All groups share one centre, and each spreads out both ways along 10 directions, with some noise.
Known rows, each followed by its group:
[-12   6   8 -15  19 -24  15  35 -27  14  13  20  11 -16] => (2)
[ 21 -27  10  11  48  -9  -8  18  17   5  -5  -1   5  -3] => (3)
[ -8  24  18   5 -12 -22 -28  13 -10 -15 -17  11  25  14] => (1)
[  9   5 -12   8 -10 -21  17  15 -15 -21  32   4   1  11] => (1)
[ -1 -36  -1  -1  31 -13 -20  24  25  -9  16  11   0 -13] => (2)
[-10 -29 -10  -2  -5 -15   4   5 -28 -28  19  39  16 -26] => (3)
[  7  -6   9  12  -3  -8 -12  13 -10  -9  11  15   0  -5] => (2)
[-23  46  13 -32  18  -7   3  -6  -9  11   3  14 -12  -7] => (2)
[-17   8 -12  19 -14  13  12 -18 -15  -5  32 -30  12  14] => (2)
[-12  15   2 -21   4   8   4   7  -3  -5 -20  -2  -8   9] => (1)
[  7  10   9  21 -35 -13 -13  -4   6  14   9 -10  11   2] => (3)
[ 13   4  -7 -13  15 -16   9  14 -11  -8 -16  12 -17  26] => (1)
[ 16   7  -7  20  -9   4   6 -18   9 -10  20   0   8  -7] => (2)
[-10   6  -4  10  19   9  -1 -18 -25 -20  14  21  12  -6] => (3)
[  3   0  -4  20  25   1 -14  16   3   2  20   7   2  11] => (3)
[ -8   9 -17  -3 -22  20   9 -19   1 -22  23  13  -6 -17] => (1)
[ 14  -7  21  38   2  27 -10 -37 -21  13 -24 -36  -2  23] => (2)
[ 16   4  -6  10  -4  -1  28   0  14 -12  17 -24  19  -7] => (1)
[  6 -10   1   7   5  -4   9  29 -11   6  -9 -12   8  13] => (0)
[ -4  -2  10 -10  -4 -11 -20   1   1 -35 -21  27  14  -9] => (2)
[-13  21 -23 -13  21  34   6 -15   8  13 -15  27  -2 -12] => (0)
[-27   1   8 -18  10   7  -4 -11 -10  33  -1 -11 -21  -1] => (3)
[  6 -12   8   7 -15   9  10   8  -4   5 -14 -13  16 -13] => (0)
[-16  19  19 -18 -14  -8 -18   0  -3 -18  -8  -7 -16  16] => (0)
[ -9  -6   8 -16   6  -2   3  17  12 -16 -20   0  30 -23] => (1)
[  9  28 -12   6  26   4  12 -21  16 -10  28 -12 -11  16] => (0)
[  7   1 -14  -5   8  23  21  16 -13 -21  -5  13  -8  -2] => (3)
[ 15   4  20  -3  11  -9 -14 -21   3 -39  -9  31   8 -22] => (3)
[ 37  16  -5  21  12   8  -7  -9  11  -4  -5  11 -18  21] => (0)
[-27 -35  18  -6  24 -20 -17  14 -24  13  -8 -13   7   9] => (0)
[ 23   8   6 -26  15  16   7  25  26   3 -23   7 -37  -9] => (1)
[-18  -7  -3  12  -7   7 -16  12 -38  14  -6  15   1  14] => (1)
[  2  -8 -14  -1  -8   0  -8   4 -16 -15 -25  26  -1  16] => (0)
[ 37  14   3  11 -26  18   3  17   1  -1 -38  14  -7   5] => (2)
[ -1   1  -4  -8  39 -16 -17   5  -2 -14   3  31 -12  13] => (0)
[ -9  13  15   2 -18 -16   0   4 -10 -32  -9 -12  40   1] => (1)
[-19   4  30 -22  24 -45  -3  22  -4 -34  20  -9  17  -7] => (1)
[  2  20  12  25 -20   4  -5 -10 -25   4  26   2  -2  -2] => (3)
[-13 -30  -8 -16  15  12  14   0 -16  -9 -19  -1   0  -4] => (2)
[  7  14 -16  12  15  12  20  -7  -3  39   4   2   7  -2] => (2)
[-22  -1  -3   1  -7  13  19 -11 -30  26 -11 -20  16   3] => (3)
[-43  -5 -12 -35   0  17   1   5 -22   8  -9   5 -25   7] => (0)
[ 10 -31  -3  13 -21   7   1   9 -25   6  -3  -6 -24  14] => (0)
[  0 -19 -13  21   9  17   4 -12 -10  14  23  -8  -9   3] => (2)
[ 24 -18  18   1   9  -2   8  24 -11  -6 -26   9   7 -14] => (3)
[ 37  -4  -8   3  22 -13  -1  28   5 -30 -16  41  -6   9] => (0)
[  5   4   8  14   4  -5  -4   9 -18   9 -10  -8   4  22] => (1)
[ -6  -7 -13  -9 -18   5  26  19 -16 -12  15   2  -1  -8] => (3)

New rows. What belongs after each?
[ 23 -18   9  37 -16   6  19  36 -59   0   5  17  21 -12] => (3)
[ 19 -13 -25  14  35  -2 -10 -20  10  23   3  36 -12   6] => (1)
[-14  -1  -6   2  -3  14  -8 -30 -11 -11  17  16  -8 -13] => (1)
[ 22 -16   1  29 -12  -7  13  -6 -22 -14 -19  -8  36   9] => (1)
[  4  -5  48  -1  -2  -7 -12  41 -19  -8 -38 -18  10   1] => (1)
[-11 -23 -25  -3   5   7  19  37  -2   9  -7  -8  21   4] => (2)
[-24 -13  -1   2   1 -15  -8   9  -8 -25  24  -3  18  -1] => (2)
[ 12  -3 -14  18  15  -3   9  24 -11  31  11  -5  -8  24] => (1)
[-12 -18  -9  11   2   7 -10  13 -20  14  -1  19  11  -3] => (1)
[-23   0  -2 -13 -12  21  12  22 -11  16 -20  -1  21 -19] => (0)
[ 21  -1 -10   2 -14  32  24  -4 -20   0 -25 -10 -27  16] => (1)
[ -2  10 -19   5  15   1   6  -8  12  11  12   1   5   6] => (1)
[-10 -19 -14   2  16   2 -18  11 -27  11   6  27 -32  23] => (0)
[  3   2   0 -22  32 -42  -1  36  24 -17  14  23   9  -8] => (1)
[-12   0  28 -21  -7  14 -16  34 -17  -4 -41   5 -12  -4] => (1)
[-19   2 -33 -37  -6  11  20   7  24 -19 -13  -4  -4   6] => (3)
[ 19   5 -22   0 -24  16  42  55  -6  11   0  -3  -6   2] => (2)
[  7  11  21  -1  -3   8   4   5 -24  -6 -35   6  12  -5] => (3)
[-11   7 -23  12 -22  23 -13 -33   1 -12 -13   9  11  13] => (2)
[-32 -29  15 -13  -1  -1  -4  12 -23  13  26 -10 -16 -18] => (0)
[  7  22  12  -4   0  18   1  -1  21   1  -4 -17  -9  -7] => (1)
[-26 -10   8 -16  15   4  -6   2 -11  13  -7  -6  -5  -2] => (0)
[-22  -1  -3 -18  23   1  -7  15   9   8  13  12  -5 -15] => (1)
[ 19 -11  -7  13 -41 -16  -9 -14  33  14   0  -9   9  -4] => (3)
[ -8  31 -11 -17  34   0  -2 -15  16 -23  19  26  -7  -2] => (0)
[-37  12 -24  -2 -23   0 -16  -5  -3  14  48  11 -21  10] => (3)
[ 12   5  -9   1 -36   5  33  10 -30 -33 -17 -12   9  19] => (1)
[ 17  -7  -4  -2  11 -12  20   7  -2 -14  -5  -3   4   7] => (1)
[ 18 -19  21  19   6  -2  -4  14 -26   4   8  -2 -17   2] => (1)
[-30 -28   2  -2  13 -12 -16  13 -29  -3 -15  22  34  -9] => (1)
[ -6  10 -23  12 -13   0  32  12 -11 -13  19 -22  28  15] => (0)
[-17   4   1 -22  -5 -13  -9 -14  18 -11  -2  -1   6  -6] => (3)
[-15   6  -5  -5  14  -2   0   3  23   0  31   1  12 -23] => (1)
[ 29  20  10  13   5  -6  -5 -21  17  -9  -9  -3   2   9] => (1)
[ -2 -15 -26 -19  26  11  33 -12   2 -19  42  11 -29 -19] => (0)
[ -1   6 -28 -16  36  -1  24 -24  11 -34   1   9  10   7] => (0)
[  8 -33   1 -15   6 -21   1 -16  34   1 -26  -9  20 -17] => (3)
[ -3 -24  -9   1  -4   9  20 -14 -31   1   1  13   5 -19] => (3)
[ -8  13 -19 -13  -8 -14   7  31   4  -7   6  33  20 -13] => (2)
[ 14 -31 -18  17  27  -5   2  -6 -11  -5  -4  23   9   5] => (0)
[ 19  22  -8  32  -8  24   1  -2 -19 -16   7  20   3   8] => (3)
[ 32 -14  26   4 -33 -31 -18   4   0 -57  -9  24   3 -15] => (0)
[-20 -15  12  18  44  -1 -28 -33  -1  24 -11 -15  24  10] => (2)
[  8 -25   5  -5   8 -18  -6 -17  21  -4  -7   4  13 -17] => (3)
[ 18   6 -36  16   1   3  19 -10  15   5  21  11   6   6] => (1)
[  3  -7  -4  -5  24  13  15  15  -4  -4 -25  -4  12   3] => (3)
[ 31   5  20   2  14   0 -17   2  20 -18 -52  15  12  -1] => (3)
[  8 -11   2 -15   4   7  10  31 -12  -4 -19   9 -22   0] => (1)
[-29  17   4 -18   6  16   7 -11 -33  -3  25  11 -28  -8] => (3)
[ 47 -27 -10  36   8   7  22 -15   0   6  -6  -6  13  -2] => (1)
[ -6 -15 -10  -2   4  20   1   0  -9   6  -8  15  -8 -10] => (1)
[-21 -19 -23  12 -26  11   6  10   5 -38  54 -33  -2  12] => (2)
[  5  30   5  25   4  10  -8  24  -7  -1 -31 -12  37  31] => (3)
[  7  -3  -7  -7  -7  -2  16   8  -8 -23  -1   8   1  -1] => (1)
[-20   6  -9  10 -14   1  -9  -2 -17  -7  17   6  11   8] => (2)
[ -3   5  -6  20   2  30  -7 -11   0  31   5  -6  -8   2] => (1)
[  7  -7  21  -5  11 -20   3  21 -13 -16 -33  -9  22   9] => (1)
[  0  29   8   9   4   2   5 -14   4   6   5 -34   6  21] => (1)
[ 30 -18   2   9   8 -22  -2   0  -4 -24 -13  29  11  -4] => (1)
[-12  10  19  13  -9   1 -31   6 -26   6 -19  10   8  14] => (1)
